There are 4 ways to turn a row about zero (a turn may also mirror it). The second row of each pair is the first, turned, with some noise. The first 36 pairs use one turn. New pairs use 2 turns, one after the other, and a turn may come again.
In the rows, 128 means zero.
Some pairs, each with its turns in order after it:
[108 130 123  99 159  95 153 173]
[100 118 129 160 155  77 127 155] => j_890

[157 103 144 112  86 169 149 114]
[147 183 161 145 142 153 126 109] => j_684

[173  89 149 101  97 149 156 161]
[158 161 197 132 122 142 149 117] => j_684

[179  93  93 157 121 164 103 145]
[114 198 154 136  83 141 142 129] => j_165

[ 82  85 150  90 134 141 147 134]
[143 103 138 133 111 155 121  60] => j_684

[173 117 165 139 171  97 174 178]
[141 164 158  73 108 193 127 103] => j_470

[ 81 105 155 159 179 118 164 144]
[176  70 120 129 114 106  87 104] => j_684

[145 136 147  91 165 146 174 133]
[123 109 174 109 152 159 147  98] => j_470

[114 109 115 147 119 138 157 143]
[131 118 101  94 140 136 139 137] => j_470

[104 150 141 160  91  77 172 106]
[154 107  94 188 159 105 114  97] => j_165

[158  79  90 171 135 146 171  85]
[ 89 198 132 145 123 112  78  88] => j_165

[137 168 144  96 143  99 146 138]
[129 128 115 126  67 122 148 143] => j_684

[107 145  90 144 171  77 173 139]
[122  82 122 184 148 107 167 163] => j_890

[ 78 114  96 131 157 140 145  89]
[100 144 142 103 190 110 113 107] => j_165

[146  84 156 171 177 177 138 173]
[ 65 133 197 152  98 166 108 153] => j_165

[105 137 169 100 147 160  90 133]
[117 145 168 124 150  73 115 102] => j_470

[ 78 143 130 105 135 131 116  81]
[105 115 145 164 175 105 116 149] => j_470

[153 170 107 105 150 148 106 146]
[104 116 132 157 116 145 151 175] => j_684

[134 141 133  77 124 121  96  90]
[157 126  89  74 134 140 126 135] => j_165

[118 144 117  91 130  88 149 138]
[123  93 144 137 151  93 120 149] => j_890

[120 145 135 100 171  88 131  89]
[133  89 108 111 126 109 122 188] => j_890

[149 123 127  86 131 126  87 114]
[138 137 101  83 112 141 138 154] => j_165

[ 87 120 174 176 164  99 136 161]
[133 177 138 185 122 116 150 179] => j_890

[ 96 137 143 172  82 173 120  77]
[118 171  97 130 165 150  59 116] => j_684

[135 129  98  92 111  86  81 152]
[ 82 107 170  98 124  97 135 128] => j_890

[148 153 141 176 135 110 153  95]
[156 156  98 128 129  85 106 156] => j_684

[ 79 151 178 165 126 110 153 133]
[115 134 127  87 165 140  61 147] => j_470

[169 100  88 104  90  79 150 171]
[ 85 101 179 124 201 129 140 110] => j_890

[107 172 160  86 105 154 139 158]
[121 109 129 123 170 112 102  61] => j_470

[ 92  80  89 135 129 130  99 117]
[ 70 116 130 145  94 166 122 129] => j_890

[174 143 172 132 155  82 134 105]
[134 152 123 140  84  61 133 140] => j_684

[111 157 144 177 123 177 172 145]
[ 96  83 111  64 127 129  97 122] => j_470

[152 176 124 165 176  78 167 139]
[146 109 145 168 125  59  78 164] => j_165

[ 95 156  81 136 121 124  86  99]
[171 164 137 107 177 114 156 128] => j_165

[145 109  93 134  88 148 100 166]
[142 128  76 127  95  99 153 107] => j_470

[ 94 158 153 178  99  83 134 118]
[177 125 181 164 101 138 144 155] => j_890

New pairs. What belongs after each?
[177 104 153  87 135 171 133  87]
[207 135 128 149 108 143 171 125] => j_684 j_890

[124  94 104 158 153 133 112 133]
[ 90 140 123 130 135 121 107 163] => j_684 j_165

[165 118 155 167 105 132 145 126]
[163 160 146 149 135 160 130 112] => j_165 j_165

[166  91  98 167  89 129 128  96]
[147 108  87 124 139  77 166 167] => j_684 j_890

[105 131 130  81 102 179  80 117]
[116 100 171  81  82 134  93 127] => j_890 j_890

[135 178  92 121 125 140 162 113]
[130 113 123  99 151  94 153 175] => j_470 j_470

[ 86 112 157  93 116  81 144 155]
[174  86 120 112 171 130 149  93] => j_165 j_684

[100  79 140 158 116 120 120 158]
[123 122 121 127 117 139  60 154] => j_890 j_684

[150 178 131 162 159 161  86 143]
[156 196 138  91 157 102 124 116] => j_165 j_890

[178 105 178 151 172 136  94 131]
[142 117 102 197 153 145 119 180] => j_684 j_165

[112 161  93 153 179 143  92 120]
[147  68 142 106 175 122 135 120] => j_684 j_684

[175 159 145 140  84  85  88 133]
[119  65  87 117  93 144  94 130] => j_890 j_165

[178 115 105 154 125 128 131 173]
[101  78 127 145  92 126 114 160] => j_684 j_165

[102  95 172 168 137 103  95  86]
[105 152  72 148  94 106 173 101] => j_165 j_890

[138 149 131 149 153 149 135  88]
[112 167 152 147 119 132  96 137] => j_470 j_890

[ 95 138 106 103 126 120 154 102]
[113 137 100  99 148 104 108 151] => j_165 j_165

[111 103 136 155 179 115 164 179]
[122 122 125 158  74 191 144 131] => j_470 j_684

[172 125 166 132 168 126 153 134]
[132 120 158 110 103  74 115 150] => j_890 j_165

[ 87 155 128 162 109 128 132 157]
[ 77 143 125  98 119 110 107 113] => j_684 j_890

[152 105 145 164 149 116 153 171]
[137 114 122  99 137  95  87  87] => j_470 j_890

[168 166 149 103  97 124 172 142]
[143 100 105 129 114 135  94  62] => j_684 j_470

[ 88 156 172 177 131 102 101 153]
[ 58 110 149 101 132 129 152  87] => j_684 j_684

[ 96  82 128 166 151 136 145  83]
[ 94  82  87 162 124 126  95 138] => j_165 j_684

[147 127 118  84 165 143 136 162]
[ 99 123 130 176 107 155 111  94] => j_684 j_165

[ 85 106 177  85 117 162 137  95]
[ 91 173  89 154 171 134  92 132] => j_684 j_684

[160 137 140 117 157 123 179 106]
[159 146 121 168  88 106 119 111] => j_684 j_165

[121 114 137 160 119  82 108  89]
[155 116 128  80 128 111 124  81] => j_890 j_470

[ 98  84 155  91  89  78 171  96]
[ 86 217 118 108  99 109 147 139] => j_890 j_890

[ 79 120  85 160  87 149 104  85]
[181 101  57 116 127 114 151 146] => j_165 j_890

[ 80 105 161  93 117 119  99 173]
[108 128  88 103 161 192 131 105] => j_684 j_165

[150  86 119  99 174 104 117 173]
[200 107 111 133 151  96 115 114] => j_470 j_890

[ 98 128 137  86 141 128 122 153]
[138 155 134 130 153 146 111  91] => j_684 j_684

[145  89 134 168 133 171 110 123]
[129 131 145 141 142 140  97 190] => j_684 j_165

[112  88  97 172 113  82  87  90]
[108 139 165 158 145  93 188  81] => j_470 j_890

[176 165 167 124  81 101 122 168]
[100 145 159  87  58 162 110 131] => j_684 j_684

[130 174  90 121 148  99 104 111]
[137 117 104 131  85  94 122 169] => j_165 j_165

[133 139 118 111 146 125 122 117]
[132 145 132 143 133 131 137 111] => j_165 j_470

[101  76 136 154  92  94 139 170]
[144  91 175 161 157 174 105 142] => j_890 j_165

[ 91  91 102 147 179 146 174 119]
[118 179 188 157 148 112 152 115] => j_890 j_165

[153 121  81 168 109 146 134 179]
[147 170 108  91 100 115  77 141] => j_165 j_684

[138 177  86 177 139 153 157 101]
[136 149 177 164  85 132  72 135] => j_165 j_470

[149  78 133 115 113 146 109 163]
[138 136 130 157  90 105  86 101] => j_684 j_684

[ 88  88 138 140 161 114 118 137]
[127 102 129 125  75 138 141 156] => j_470 j_684

[166 115  81  83  92 102 111 157]
[ 96  54 130 124 129 112 101  88] => j_684 j_165

[123 110 153  78 162 156 143  77]
[ 77  96 147 127 160 147 177 144] => j_890 j_684

[179  81  98  99  88 112 179  82]
[ 67 147 165  59 131 167 108 160] => j_890 j_165

[138 110  96 154  94 138  79 164]
[176 160 122 117 102 147 100 169] => j_165 j_684

[137  89 122 131 166  90  89 127]
[169  83 146 156 104 116 127 118] => j_470 j_165

[104 158 149 113 119 104 112 106]
[129 122  98 146  94 146 153 143] => j_890 j_165

[ 81 147 148  92 112 150  82 113]
[115  95  97 112 119  60 126 126] => j_470 j_684

[ 78 113 103 131 169 120 145 136]
[117 122  94 168 129  78 121 134] => j_470 j_890

[106 150 166 139  97  90 157  83]
[123 138 133 147  61 167 125 162] => j_890 j_165

[144 119 111  99 102  89 136  76]
[ 92  91 117 159 156 173 123 130] => j_684 j_470

[175 165 118 148  85 107  84  89]
[182 162 135 129  59 102 114 126] => j_165 j_165

